The rows come from 5 hidden closed curves, with some noise, and rows from the same curve form a group. Each curve winds through 8 dimensions. The rows are also pushed far along 5 directions, which tell nothing about the answers.
Some rows, each with its group after it:
[ -1 -15  -5  -7  -2   7  -3  -3   7  13  -3  -6 -12  -9   3  17  -8  12
 -11  -4  10 -11   0  -8   1]	k_360
[-15 -20 -33 -25  21   5  -2  -2 -39  12  40 -13   2  -3  15  24 -13  11
  17 -25  46 -18  45  -3 -26]	k_777
[ -5  -3  11  17   2   1  -1 -20  -3  -6 -10   1   9  14  -2 -22   7  -6
  -2 -26   9 -13 -11  -7  -6]	k_303
[-18  15 -24   0 -14  -4  16  -2  12 -28   6   8  -1  19 -18   2  -7 -40
 -16  -2  -3 -13  -5 -12   0]	k_360
[ 30   8   7  17   0 -12 -13  -1   5   7  14  17   4 -13  11   7   1 -12
   7   2  -6  14 -13 -10  16]	k_303
[-14 -10  -8 -26   3  -1   4 -51 -19 -14 -17  30  -8 -10  16  -3  -3  -1
  -9 -11  17  -7 -22 -18 -24]	k_66
[-10  31   1 -12 -22  -5   6 -14  21  -5   0   3 -14 -19 -25  10 -14  -7
  -6  28  -1  21  -3 -19 -10]	k_66
[ 19  -1  11   1  11   3 -11  -4   5  13 -11  -3  -2 -14  11  -5  -2   7
  -3  -9  -8   3 -17  -1   8]	k_777
[-37  29 -30  -2 -34  -4  36   4  27  -7  -2  -9 -10  19 -30  13 -16 -29
 -29   3   1 -20   5   8 -15]	k_862
[ -7  -6 -17  38 -26 -16   5 -69  27 -49  32  14   8   6   9 -17  15 -33
 -33 -13  35   8   1   3 -55]	k_303
[  2 -13   4   1  25  -8 -13   0 -48  37  21  11  13   6   7  15   7  11
  26 -33  29 -22   8 -11   4]	k_862
[  6   6  15  17 -19  -7 -27 -30  10  -7  19  25  -3 -29  21  -2   6  -3
   1  20  10  20   2 -17  -7]	k_303
[ -4   4   4 -12 -20   4   5  -1  15  17   1  18 -17 -34   8  16 -17 -10
   0  18   0  19  -9 -14   2]	k_66
[ -4 -20   4  -9  -8   6   6  18   2 -10   8   1  -1  -2   8   3  -2 -11
   0   2  -8  -5  -5 -26  24]	k_66
[ -3 -20  13   0  19   8 -20 -14 -21  12  -7   1   6  -2   9  -3   1  21
  16 -22  24  -9   5 -13  -6]	k_777
[-25 -28 -21  17   2  19   9  10 -25   5   1 -15   7  29   0   9  -4  -7
   0 -55  35 -51  15   7 -17]	k_862
[ 14  16  -1  -4 -19  -4  10 -15  51 -10 -30  11 -14 -11 -14  11 -16  -8
 -22  32 -30  17 -29 -11   9]	k_360
[-38  -3 -19 -15 -11   6  47  28   5  -2  -7 -22   4  47 -15 -10 -15 -16
 -21 -34  -8 -52  -3 -15  19]	k_777
[  3  21 -18 -13 -20   7  38  19  40 -26  -9  -3 -33  20 -19   5 -13 -19
 -25  18 -37 -16 -20 -25  25]	k_360
[ 12 -27   8  -5  16   1 -37  -3 -40  -6  12  11   4 -20  34   3  11   7
  11 -12  -4 -17 -11 -25  29]	k_66
[-21 -12   2 -12  -5   0  12  -9   3 -12  -4 -13   9   5 -17  -6  -1  11
   0  11  13  13  14   0 -14]	k_862
[-10 -37  -6  -6  18  16  -9  -8 -40  15   0   5   8   5  35  -1 -10  13
  20 -48  35 -30  17  -6 -14]	k_303
[ 16  25   7   3   9  -6   2  -3  -4  11   8 -12  -1  -4 -19   1   2  20
  26  23  10  34  24  19 -28]	k_66
[  4  17 -10  19  13  -7 -10 -23  27 -44  17 -25  19  14 -32 -29  15 -12
  -2   4  18  38  32  26 -44]	k_360
[-16 -14 -19 -26   2  -3  14  22 -31  -7  13  -8   2   4  -1  15   1  -8
  -1   2  -2 -13   5  -6  10]	k_303
[-26 -11 -24 -16 -19   4  26  11  20 -23   7 -23   1  17 -19   2 -17 -26
 -21  -4  -1 -14   7 -15   5]	k_66
[ 39  -4  26   6  27   7 -36  -7 -18  11 -20  38 -21 -32  23   0  14  12
  14  -3 -19  -4 -38 -21  31]	k_303
[-21  29 -22 -30 -28  -9  44 -14  47 -33 -22 -25   0  11 -24 -17 -17 -10
 -28  40 -25  33  -1  26 -30]	k_66
[ -8  -7  -3  -2 -19   1 -13 -57  20 -35  -6  19  -7 -32  34 -17  -4  -7
 -21   7   8  17 -10  -7 -33]	k_303
[ 36 -11  21  33  17   5  -9  27  -2  -1   2  -9  11  17   4 -19  19   8
  16  -9 -17   4  -1  16  17]	k_862
[  7 -44 -21  14  27  10  -2 -15 -24  -6  14   7  10  23  19   8   4   3
  14 -44  42 -27  22   2 -27]	k_777
[ 14  18   0  26  -8  -6  -5 -20  26 -23   9   0  -6   0  -2 -10   6 -20
 -20 -11  -1  -1 -15  -9  -4]	k_66
[-23 -14  -7 -17 -14  -2  12  -5  -4  -3 -12   3   9   3  25 -10 -12  -9
 -15 -10  -9 -19 -14  -5   8]	k_862
[ 13   0  17   3   6   8 -18   3  14   5  -7   8 -15 -24   4   0   6  13
   9  21  -2  23   7   8  -3]	k_777
[-33   7 -18 -30  -2  -2  30  -3  -5  -6  -3 -26   9  15 -30   5 -17   1
   5   9  19  10  24   6 -31]	k_66
[  0   8 -24   2  -3   0   5   9  27 -15  -2 -36   4  10 -35  11 -11 -23
 -26  -5  -8  -4  -3   6  -1]	k_777
[ 16   3 -12 -15  16  -5  -9  26  -3  15  10 -21   2 -12 -15  24  -6   5
   8  18  -7  21  19  16   6]	k_862
[ 11 -10  13  12  24  -6 -41 -10 -10  12   9 -28  25 -21  -4  -1  12  23
   4  -5  15  26  19  25 -14]	k_360
[-28 -12 -35   8  17  -1   4 -20  13 -36  25 -46  33  37 -28 -15   3  -8
 -10 -23  47  10  60  38 -66]	k_360
[ 30 -25  12  17  52  10 -75 -13 -43  25  28   5   2 -43  31  11  19  34
  34 -30  45   7  31   8 -20]	k_862
[  1  -3   0  22 -13 -11  19  28   6   8   2 -10  17  37 -23  10   6  -9
  -9  -4 -12 -17  -7   2  25]	k_360
[-15 -34 -35 -18  14   1   8   6 -37   5   7 -14  19  23   0  34 -19  -1
   2 -37  27 -39  17 -10  -3]	k_777
[ 12  11   5 -12  17   4   9  26 -12  13  -9  -3  -7   4 -25  13   3  13
  23  19 -10  10   7   9   8]	k_66
[ 13   4   9  12  -3  -6 -17   6  32  -9 -11  -9  18 -12   0 -12   0 -10
  -9  20 -24  34  -3  30   6]	k_360
[  4   8  -1   2 -15 -11  -2  16  -6   4  17  -8   4  -9   7   8   6   1
  -4  17 -13   6   5  14   9]	k_66
[ 53  25  67  62   3 -23 -27  -3  45 -33   6 -21  29  14 -21 -73  54   5
  -3  29 -39  64 -15  23  20]	k_303
[ 19 -20  -8  24   9   0  -9 -33  -6 -18  20  28  -7  -4  34  -5  14  -8
   3 -24  27  -8   2  -6 -26]	k_862
[-27  -2  -9 -22 -16  -3  17   2 -15  32  -6  -3   5 -20   2  25 -17   9
   6  17  14  16  13  29 -24]	k_862
[-39 -18 -37 -30   2  18  14   4 -19   2   8   8 -14   3  15  15 -23 -12
   4 -22  31 -34  24  -8 -18]	k_360
[ -5 -31 -16  -6   5   7  12 -23  -3  -2  -3   3   1  -6  25   2  -8   5
  -4 -19  23   1   9  21 -37]	k_862
[ 22   2  25  33  24   0 -50 -20 -21   6  28   4   0 -19  11 -14  31  22
  22 -19  32   8  17  -6 -16]	k_66
[-10  -5  -4   7   8  -8 -14  23 -37  10  26   3  18  16  27  -4   5  -6
   5 -32   1 -36   4  -8  30]	k_862
[  3  29  12  23 -10  -6   8  18  26  -1 -10 -30  17  23 -35 -18   4 -12
  -7   1 -19  12  -7  19   5]	k_862
[ -9   2  15   2  -5  -6  17  -6  -3   6  -1  10   3  12  -1 -19   7   3
   7  -4   5   2  -4  -4  -3]	k_303
[  1   6  15  -9  -1   5  -7   7   6   0  -9  13  -6  -8  -3   1   0  13
  17  29 -12  14   4 -12  11]	k_777
[ 15   4  14  22  -4  -2   6 -29  10  -8   0  30 -12   9  12 -19  14  -2
   0 -15   3 -10 -24 -25   2]	k_360
[  1   0 -10  16 -11  -4  11  10  25 -33  12 -10   1  14   9 -28  13 -35
 -31 -13 -23 -12 -14   4  15]	k_360
[ 21  17  40 -31  15  -3 -33  32 -32  77 -11  16  -4 -63  13  26  -4  52
  46  58 -20  54   6  27  22]	k_862
[-25 -15  -5 -21  10  -2 -14  -3 -57  54  22   4  15 -28   7  35  -9  31
  38   5  53  16  46  22 -39]	k_777
[ 22  -2  18 -12   4   5 -22  26 -12   8 -13  -3  -2 -31  -3  21  -2  14
  19  33 -25  21 -11 -11  30]	k_862
[-17  11   5 -35   6   5 -13  12 -35  54  -8  17 -11 -32  -3  38 -25  13
  27   2  12  -7  -3 -24  19]	k_303
[-11  -5 -12 -12  -6   7   4  -7 -18  -5 -11  13 -16  -9  -7  22   2  -3
  -8   4   3 -16 -14  -8  -4]	k_303
[ 32 -26  17  44  37   4 -35   2 -16 -16   1  -9  26  28   8 -26  26  -9
  -7 -63  -6 -37 -23 -17  34]	k_303
[-14  -5  11   0   5   1  13 -19  -5  -2 -18   6   6  15 -11 -19  10   3
  -3 -15   6  -3 -13  -2  -8]	k_66
[ 18  -3  -8   6   5  -2  -8 -26  11   2 -11  16   1  -9   0  19 -12  -6
  -1  -2  10  12  -6   2 -14]	k_360
[  3  -1   0  28   8  -7 -12  33  11  -2  22 -42  34  14 -21 -11  14 -11
  -4   0  -2  25  30  47  -2]	k_360
[-26  21  20 -36 -23   2   1  34  -9  51 -10  16 -13 -31   1  27 -26  25
  32  51 -15  18  13 -12  23]	k_303
[ 29 -24  47  19  29  -3 -39  42 -31  24   8 -20  26  -7   5 -12  33  40
  34  12 -19  21  14  19  36]	k_862
[  9  42  20  29 -32 -16  29 -20  67 -19  -6 -10  -6  16 -39 -32  13  -9
 -26  36 -20  46 -13  17 -18]	k_360
[ 14 -12  -2   5  27   5 -23 -44  -9  -1  -2  15 -11 -25  12   1   8  10
  -1 -16  33  11   2  13 -41]	k_303
[ 34   0  39  39  22   1 -36   8   2   6   6  -6  10  -2 -13 -20  30  22
  21   3   2  23   8   5  11]	k_777
[-15  -4  -5 -30   7   9  -3  42 -27  33  -2 -22   0  -2 -15  32 -17  16
  15   1  -6 -22  11 -12  29]	k_777
[ -7  26   2   3 -16   3  12  -2  34 -23  -1  -4 -17  13 -14 -21   5   0
 -11  18 -10   4   7  -7  -6]	k_66
[-10   2   2 -17  -5   6  -1   8  -1  18 -27  -3   2 -13   4   9 -22   5
   5   6 -11   3  -8   3   5]	k_303
[  6  41  18   0 -13   5  -5   9  17  28 -19  13 -27 -31 -30  14 -10  -2
   6  32 -16  23 -19  -8  13]	k_777
[  6  11 -15   1  -8  -3  13  -5  -3   1  -3  13  -9   0  14  13  -9 -17
  -9 -10  -9 -16 -20  -3   3]	k_66
[ -9   5   9  -9   2   3  -1 -19  -5  21   3   3  -9 -12  11 -13  -3  13
   4 -13  19   2   3  -5 -15]	k_777
[-16  -9 -27 -13  -8  14  34  38  14 -18   6 -21 -11  30  -1  -1  -7 -18
 -21 -15 -19 -38   2 -10  23]	k_360
[-25  24  -5 -24 -21   2   9  13  27  -7 -21   6  -9 -13 -11  -5 -20 -26
 -13  28 -28  12 -11  -4  14]	k_777
[  8 -11   6   6   0  -2   8  -9  -3 -22 -10  18   3  28  17 -15   1 -11
  -3 -25 -16 -38 -28 -43  33]	k_777

New rows, each followed by its group:
[ 12  -5 -15   4 -13   1  14  -5  26 -30  -1  -7  -6   1  -8   6  -2 -15
 -19  15  -9  11  -3   9 -10]	k_862
[ -8   3   9 -16  11 -11   9  58 -27  25  12 -20  20  31 -25   5   3   9
  18   7 -19 -17  12  -8  51]	k_862
[-18 -29 -29 -11  -9   5  27   2  -1 -25  -5 -20   9  22 -13  18 -13 -15
 -19 -14   8 -23   2  -6  -7]	k_862
[ -1 -30 -11 -11  -1  -1  19  12 -30  -8  14  27 -11  26  51   0   0  -9
  -8 -41 -13 -69 -26 -49  47]	k_777
[ -7  19 -22  -8  -2 -10  25  13  11  -3  11 -51  12  22 -51  12  -2   2
 -11  16   3  14  25  26 -19]	k_360
[  5  -5   1  -5  -4  -1  10 -17 -24   0   5  39 -20  -8  43  -3   6  -7
  -4 -18  -5 -31 -33 -27  14]	k_360
[ 22  30  14  22   1  -9 -29 -46  29 -50   0  25  -8 -15  -6 -36  20 -22
  -8  16 -10  30 -20 -20 -11]	k_360
[ -5  12   0 -16 -11   3   6   0  20   1 -39  -4   1  -3 -22  13 -23  -3
 -11  17 -23   4 -22  -8  13]	k_777
[ 58  16  35  46  33   1 -57  15 -10   9  14   1  -2 -16   8 -13  33  21
  21  -6 -11   7  -6  -1  26]	k_66
[13  0  1 -4 12 -6 19  4 -1 12 -1  7 -1  4  3 -3  2 -2  4  4 -6 13 -6 17
 -1]	k_303
[-19  34   1   7 -44  -5  30  54  25 -15  -8 -25   5  23 -36   1  -2 -22
 -11  37 -47  -1  -5   4  35]	k_862
[-27  37 -27 -15 -29 -19  42   2  46   3  -5 -34  11  16 -53   8 -19 -24
 -34  30 -10  31   6  43 -25]	k_862
[  5 -16  -2 -19  19  -4 -11  21 -31  32   0   7  11  -8  31  12  -6   7
   9 -17 -13 -16  -9   1  30]	k_862
[-15  12  -1 -30  13  -4   5   3 -11  27   8 -14  -3 -20 -22  13  -2  22
  16  28  21  39  32  31 -32]	k_303
[ 12 -15   6   9   7  -5 -34   3 -28  35  24  20   6 -30  38  27  -5   8
  24 -10  19   0  11  -5  10]	k_303
[ -9  33  -1 -20  -1   7  17  36  25  21  -8 -40  -4   5 -25  -7 -16  26
  12  30 -11  30  34  41 -16]	k_66
[ -1  41   7 -26 -16  13  32  38  48  15 -42  -4 -29  -5 -44   7 -22  -3
  -4  50 -47  24 -20   5  24]	k_66
[-36 -23 -49  -4 -10   3  56   8  21 -39   7 -48  25  71 -21 -14 -16 -40
 -37 -53  13 -42  15   0 -13]	k_66
[ 22 -15 -12  30  16  -9 -18 -27   1 -19   8  -4  15  12   2   3  12 -11
 -16 -33  12 -10  -7  -2 -10]	k_360
[ 20 -15  -7  -6  21   3 -19 -22 -14   6  13  -4  -9 -20  13  12   2  30
   9  -3  26   9  15   2 -25]	k_360
[ 28   1  18   6  21 -10 -20  53 -29  -1   5 -25  27  26 -25   5  23  17
  24  17 -35  -5   4  -3  53]	k_360
[ 19 -31   2   9  11  -7 -11  34 -36 -33  17  -2  16  22  20 -10  31 -16
  -7 -20 -33 -41 -28 -27  62]	k_303
[  2 -15  14  28  -4  -2  -3  -4  20  -8  -5   6   5  11   2 -23  17 -18
 -25 -24  -4 -11 -22  -6  18]	k_66
[-11 -28 -25  -5  -2   7   7   5 -21 -19  12 -17   9   6   6  15   3  -3
  -3  -6  16 -16  19  12 -18]	k_303
[-17 -34 -20   7  -3   5  13 -12   5  -1  28  -6   8   5   9   5  -9 -17
 -14 -31  40  -8  22   4 -27]	k_66
[-39 -25 -29 -28 -10  22  31  18 -14  18   6   3 -25  15  14  23 -25  -3
  -9 -38  25 -64   8 -33   6]	k_360
[ -7  24   1 -27 -15   5  26  78 -11  68 -10 -20 -10   1 -44  56 -28  18
  23  36 -23  -1   7   3  42]	k_360
[ -5  10  -6  -3 -10 -20   9  25  -5  19  24 -19  21  -4 -16  19  -4  -5
   7  22   0  27  20  22   2]	k_303
[  1  -2  -8 -12   0  -1  -6   5  -5 -12  12   4 -11  -1   9   5  -4  -4
  -4  -5  -9 -22  -9 -38  26]	k_777
[-40   9 -37   5 -24  10  28   6  26 -29  -7 -30   3  39 -24  -7 -18 -34
 -34 -32   7 -39   7   2 -15]	k_862
[-21 -14 -36 -11   4   1  54  -3   6 -36   9  -7  -1  62 -13 -17   2 -33
 -28 -38   5 -43  -9 -15  -3]	k_303
[ -3  17  -5  32 -17  -5 -14 -33  21 -20  10  19  -9  -5  10 -13  12 -26
 -28 -12   5 -14 -18  -4 -12]	k_862
[  5  12  24  -3  -6 -10  -1  13  11  -1  -5   7   0   0 -10 -10  13   7
  -2  31 -28  13 -15 -12  31]	k_862
[ 12 -10   5  23  -7  -2   1   4  14   7   8 -10   3  11 -12   8   7  -3
 -14 -13   4 -10  -6  -2   9]	k_360
[ 17   9   1  18  18  -3  -5  -4   8   3   7   2   4  18   5 -18   7  -5
   1 -29   1 -10  -2   4   4]	k_862
[-14  12 -12  -3   3  -9   7  -2 -13   4  30   2   9  16   1  -2  -2  -3
  11 -10  22  -2  28   4 -13]	k_862
[-40   1 -49 -36 -13  10  54 -30 -18  -1 -10  22 -22  25  10  26 -36 -18
  -6 -31  30 -52  -3 -20 -36]	k_66
[-16  -5  -3 -17   3   1  -3  17  -5  24   0   7  -2   1   5  15 -15   0
   4  -9  -1 -23   2 -17  23]	k_303
[ 15   9   8  -1  -4 -10  12   7  13  -2  15  -8  -2  -1  11 -14   4   8
  -3  18 -14  20   2   5   6]	k_777
[  6  19 -24  -2  -8  -5  46  47  31 -10   0 -21   0  47 -32   2  -8 -24
 -16   6 -37 -14  -1  10  30]	k_862
[-24 -32 -21 -18   7  10  10 -11 -28  -9   2  22  -1  21  22   9 -12   3
  11 -26  30 -41  14 -30  -7]	k_777
[  8  -5  -8   3   9  -3  18  -3 -20   0  14   4   5  13  19 -11   6  -5
   4 -20   4  -9  -2  10  -8]	k_360
[-45 -18 -26 -14   8  16  12  40 -24   7  20 -33  12  31 -10   2  -7  -7
   6 -38  25 -43  37   1   0]	k_360
[  3 -12   5  12 -13  -3  -6 -14  26  -3 -16  15   3  -2   6   4  -3  -5
 -16   6  -7  -1 -16  -4  10]	k_360
[ 27  -4  27   5  12   7 -21  13  -1  35   2   7 -18 -25  10  11   0  35
  25  14   2  13   7  -7  10]	k_360
[ 16  -2   1  -2  18  -2 -21  -7 -19 -16 -13  10   9   4   5   2   1  -5
   4 -15 -14 -19 -20 -25  23]	k_360
[-20   5  10 -23  -2  16 -15   8 -14  18  -5  22 -26 -29  17   5 -11   9
  16   6   3 -12   0 -28  11]	k_360
[  3 -36  -2   1  22  15 -22   5  -9   4  19  -4   0 -10  21   0   5  11
  11 -24  26 -10  25  -3  -5]	k_66
[-13 -25 -11   4  19 -10   7  38 -18 -10  19 -41  42  59   1 -25  13  -5
  -9 -41  -5 -37  21   9  29]	k_862
[  1   2   0   5 -14 -12  18 -27   7 -14   7   7   7   5  22 -21   6  -3
 -10   3   2  16  -3  17 -23]	k_66
[-12  -5 -11 -26   8  -1  -4   5 -15  -4 -10 -12   4   3 -10  15 -11  11
   0   3  -2 -11   5 -10   5]	k_360
[-11   2  -9 -20  21  -4  -5  15  -6  10   8 -55  24   5 -40  12  -5  27
  13  21  21  35  50  41 -34]	k_360
[ 24  10   7  20   3   4  -3  -3  31 -32  -5  10 -17   8 -12 -17  18 -12
 -13   7 -20  -3 -19 -18  16]	k_66
[ 13   3  18  -6  -3   2 -28   9  -3  -3   5  10 -14 -26  29  -6   5  14
   8  22 -24   5  -6 -15  28]	k_66
[ 22  12  -9  19  12  -3 -13 -16  11  -8   8 -12  -2 -10 -16   5  11  -3
  -9  -4  10  15   5  26 -26]	k_66
[ -1 -13   9  23   0  -8 -17  -9   7  -2  12 -11  24   2  -4  -7  16   5
  -3  -1  14  16  17  22 -10]	k_360
[  6  11  14  15 -17  -7   7   9  19 -11  -9   2   2  15  21 -28  11  -9
 -20   0 -37 -12 -27   1  30]	k_66
[-20  36   7  -1  -7   3   9  43  10  25  -2 -35  -3  14 -46   4  -6  11
   6  17 -10   3  18  14   9]	k_66
[ 33  -7  25  29  15 -15 -38 -29 -11  -2  23  16  20 -29  38 -29  22   5
  17   0   8  43   4  23 -15]	k_777
[-21 -28  -4  -2   0   7  -9  -2 -15  12  12   1  11   2  26   2  -7  14
  13 -18  29 -11  31   3 -14]	k_303
[ -3  29  12   1  -9  -3  18  33  11   2  -2 -11   1  24 -22 -17  -1 -12
   3   7 -28  -5  -9 -16  34]	k_777
[ -2  -3   7  25  -1   7  -3  -2  -4   4  -7  -6   6   8  -1 -10   2  -5
   0 -27  11 -13  -4   6  -9]	k_862
[  8 -14  10  23  -5  -8  -6   4 -12  13   3  17  10  13   6  12  10  -2
  -1 -15  -1 -23 -16 -15  25]	k_360
[ -5 -20   1 -21   7  14  14  26  -5  12  -1  -1  -8   4  -6   8  -6  10
  16   6   3   1  12  -6   8]	k_66
[  8  -6  -7  -8  10   7  19  -1 -14 -19 -21  29 -16  23   4   2   5 -13
  -5 -14 -20 -39 -35 -31  28]	k_66
[  7 -14  15   9  13  -4 -28   7 -25  -5  14 -19  22 -12  11 -12  14  10
  12  -6   2   9  10   1   9]	k_303
[11 25 -2 -7 -3 -5 16 -1  0  4 -8  6 -8  3 -9  4 -5  3 11 15 -9 11 -4  5
 -7]	k_66
[-11 -32 -15 -11  29   8 -11 -33 -54   1  22  15  -6 -12  18  13  13  11
  13 -31  54 -17  16  -7 -40]	k_303
[ -1   3  12  26  -7   1  18  28  25   2   8 -30   6  30 -23 -18  14  -2
 -13 -10  -6  -8   6   7  13]	k_360
[ -3 -19   7   2   6   0  26   5  21   3   3 -27  17  16 -15 -20   2   1
   4   2  14  35  27  34 -27]	k_66
[  1  -9  11  18  -2  -8 -18  -8  14 -14   2  -3  18   0   0 -12  12  -1
  -7   6   0  14   4   8   1]	k_360
[  1  26  -5 -23 -12  -4   0   9 -18  43  -1  17 -18 -44  10  41 -20  11
  18  28  -3  18  -1  13  -4]	k_66
[ -1   5   3 -14   5  -8   9  32   5  23  -6 -16   8   5  -9   3  -3  13
  -2  17 -22  11   6  28  18]	k_862
[-40   6 -19 -61 -30  15  62  39  16   8 -37   3 -22  17 -10  15 -46 -14
  -6  21 -38 -25 -17 -28  36]	k_66
[-15  -4 -14  26  -7   2  14 -21  12 -20  -1 -17  14  38  -9 -21   2 -25
 -25 -46  19 -27  -3   4 -20]	k_862
[-23   3 -35   3 -18   1  20 -11   9 -26  19   6  -9  17   0   6  -6 -28
 -18 -14  19 -25  10  -7 -21]	k_862
[ -3  -3 -18  10   0   5 -14 -20   2 -33  17  10  -6   1  24  -8  -1 -23
 -12 -28   8 -25  -3 -20  -3]	k_862
[  4  -6   2  12 -11  -4  14  15   8   6   5   0   8   7  10  -5   1 -16
 -12  -7 -13  -2 -13   8  18]	k_66
[-17 -18  -5 -36  35   0 -11 -20 -64  41   2  -7  12 -23   2  23  -5  40
  38  -9  56  22  38  31 -54]	k_66
[  2 -12   0 -25  -6   6 -10 -49 -10   6  -3  44 -41 -44  44  13  -7  18
  -8   0  14 -10 -22 -36 -11]	k_360
